There are 5 ways to turn a row about zero (a turn may also mirror it). The second row of each pair is the first, turned, with some noise. The first 35 pairs use one turn. New pairs use 2 turns, one after the other, and a turn may come again.
Some pairs, each with its turns in order after it:
[ -2 -18  17 -18  12 -24]
[-11  -1  12  25 -26  -8]
K

[-24   8 -21  20 -10  15]
[  5  36 -18   7 -10   8]
W

[18 16 18 17 -2 -6]
[ 13  11   3 -10   3 -30]
Q

[ -5   8  -3  15 -23  -9]
[  0  -9  21 -19  -5 -10]
X

[-12 -24  -8  -3  22  25]
[ 29  -8 -21  17 -13  -1]
W

[-22 -19 -10  -7  12   7]
[  7 -12 -19  21 -16   9]
W

[ -3 -26 -10  -5  26  17]
[  9   1  25 -27 -19   9]
T

[ 13 -11  18 -14  -8 -17]
[-22 -24   6  -5   6  -9]
W

[ 27  -9 -22  -6 -26 -26]
[ 46  -8  -1 -15  -6 -13]
X

[  1  16  12  25 -24 -21]
[  9   0 -12  -2  11 -39]
K

[ 5  4  2 14 -7 11]
[ 12   1  -8 -10   6   1]
K

[-27  27 -16 -24  16   8]
[-20  43  -9  -2 -14 -15]
X

[ 13  27 -23  17  10  12]
[25 27 17  2 12  4]
W

[25 -2 -9 21 -1 19]
[-16 -17  15  -7   6 -25]
Q

[-20   4  24  18  -2 -25]
[-7 -6 41 11 -4  4]
X

[ 20  18 -22  27  22   5]
[-22 -12  27  22 -23  -6]
T

[ -5  -6  -1  -1 -27 -26]
[  1  -6  23   1   3 -28]
K

[  0  21   7 -22  26   7]
[-34   0 -16  -1 -11  14]
K

[ 18  25  19  -1  26 -14]
[-21 -10 -36  15  -8  -7]
K

[  5 -25  20  24 -22  15]
[ -9   2 -34 -11  15 -27]
W

[ 16 -24   7 -23 -18 -10]
[ 23 -21 -15  18 -12  -8]
X

[ 19 -14   6  11 -22  25]
[-32  -5  -5 -22   8  21]
T

[-20  -1   2  -3 -26   1]
[  4  10  20 -17   0 -13]
K

[ 18  -2   3   9   8 -27]
[ -2  24   9  -7 -13 -10]
Q

[-22  20   1 -14 -10 -27]
[  0  15  26   6 -21 -24]
X

[ 20 -21  22 -15  23   2]
[  8  -6 -16  35  16   9]
X

[ 19 -13  -3 -27  -3   4]
[  8 -25   0 -20   7   5]
T

[-20 -11  26 -10 -23 -16]
[ 16  16 -34  -4  18   8]
T

[  4 -13 -11   8  20 -19]
[-13  15  15   9 -21  -1]
Q

[ -4  17 -21 -25 -18  13]
[  3 -23 -18 -25  -1  17]
Q

[  9  19  -2 -22 -16 -18]
[ 12  12 -14 -31  -3   8]
Q

[  4  20 -12 -25  -3  26]
[ -7 -14  16 -13  18 -29]
T

[-19  11   4   0 -11 -24]
[ 15  16 -12  20  12  -2]
T

[  7  -7   3  18  17 -15]
[ 6 -8 -4  6 23 13]
W

[ -2 -21  12   2  24 -25]
[-1 31 15 17 -9  7]
Q

New pairs, each followed by its turns in order:
[-23 -16  -3 -25  24   2]
[  0 -37 -27  -2   0 -10]
T T

[-24   0 -17 -15 -21 -23]
[-16  -3  30   1  28   0]
Q T

[15  9 -9  4 11  4]
[-12  -5 -17   0   1  -3]
T W

[-24  14   5  -9  -5 -21]
[-26 -21  13   6  12  -1]
Q T

[ 17  19  16  16 -13  10]
[ -2  -6 -18  24 -19  14]
T Q

[ 17 -10  -7   9 -24 -18]
[18 11 -2 -3  6 29]
T K

[-23  21 -18  15   9   2]
[  5   8 -13  -6  16 -33]
X T

[ -8 -21  11 -17  -9  23]
[  9  -4  12 -16   1  31]
T Q

[11 22 -5 24 -3 10]
[ -4  17  -4   4  18 -22]
W X

[10 26 -8 -1 -1  3]
[-2 20 -4 20 -9 -3]
T Q

[-24 -25  18   4 -10   1]
[-18  13  19  19 -17   1]
Q T

[ 24  -5  24 -22 -16   1]
[ 19 -23  -3   5 -28   3]
K X

[ 19   6  26  23 -21  -3]
[-13  17  -2 -25 -23  14]
T X

[-11  15  -3  -9  -5 -15]
[-9  9 18 11 -9 -1]
K X

[-11 -17  13 -21 -14  -4]
[  5  -4   4 -10 -17 -29]
K K

[ 23 -19  -4  15  -7   2]
[-22  -5  20  -3  12  10]
X Q

[ -8  -4 -24   3 -21 -21]
[-9 33  3 14 -1 -7]
W T

[ 25   8 -16  26   8  18]
[  5   2 -23  31  15   4]
T Q

[-21 -26  22   0  -9   9]
[ -5  11 -37   5  -1 -15]
X W

[-21  14  -9  26  -7   2]
[ 17  25  16  -5 -16   9]
W W

[ 20 -15   1   5 -15   0]
[ -8  21  11   8 -12  -2]
Q X

[-13  -7   4  11   4 -22]
[  9  -2 -17 -12 -17 -11]
X K

[ 13  17  13 -13   7  18]
[31  1 -2  7 13  9]
T T

[ -5 -21   1   9 -16   1]
[ -6   0  -9   8 -26   1]
W Q

[ 13  20   3 -18   5   8]
[  7 -21  12  -3  -7 -16]
Q W

[  4  10  25  -4  12 -25]
[  9   1  28 -18 -20   8]
K X

[ 24  20  -2  -9 -11   8]
[  4  -3  12  24   5 -22]
W X

[-13 -15  19   4  -3 -14]
[ 12 -11   3  -5 -17 -21]
Q Q

[  1  16  24  14   2 -11]
[-12  13 -21  16 -10  -3]
W X

[ 13 -10  13  15 -15  23]
[  7   2 -17  12 -16  31]
X X

[-23  25   0   8  -6 -13]
[ 1 18  6 -6 22 26]
T W

[-25   2   7  13 -22  -5]
[ 7 23 11 24 14  5]
Q W

[  5 -22  17  20  24  13]
[ -4  -7 -21 -23  24  20]
Q W

[-24  10   6   1  22 -21]
[-20  13  30 -21   0  -6]
K X

[ 12  -9  15 -14  18 -12]
[ -3 -19  12 -19 -14  10]
K X

[ 15  -7   3 -26 -12  -1]
[ 17  11 -23   4   3  13]
W T

[ -3 -11 -25 -13 -22 -13]
[-12  -6  35 -13  -6   9]
W X

[  0  11   8  -3 -11 -21]
[  9  12  -2 -10   4 -21]
Q X

[  3 -10   9 -22  -9  -4]
[  7  -9  10   9 -20   7]
W X

[ 13   0 -24  27 -25 -12]
[ 11   8   6 -12   8  43]
W W

[  0 -18  21   5 -27  18]
[-24  10  10 -15   7  26]
T K

[  1 -23   6 -12 -18   6]
[  8 -28  -2  13   1  -9]
K X

[ -9 -20 -16 -23  10  13]
[-16  -1  -9  13   7  31]
W T

[ 26 -23  11  17 -15  16]
[-17  32   0  27  -5  -5]
Q K

[  6  -7 -11   7  18  25]
[ 23   9   3  12 -21   7]
X W

[-24   3 -16  -9  24   8]
[-13  11  -8 -26  19  -6]
X K

[ -6 -22   4  19  -9   4]
[ 14 -12  -5   0  24 -11]
K X

[-25  16  17  -8  18 -10]
[-17  11  22 -18 -13 -17]
K X

[ 21   1  15   9 -19   4]
[14 -2 -3 17  0 21]
X X

[ 4  1 23 17 -6 24]
[ 15  15  12   3  24 -18]
T T

[-27   4 -25   5 -17 -18]
[ -8  35  -1  24  -7 -11]
Q W

[ 10   8 -15  -6  22  12]
[-21   3  -8  -1  19  13]
X K

[-13  25 -25 -21  -4  24]
[ 19   0   8  24  32 -15]
X T

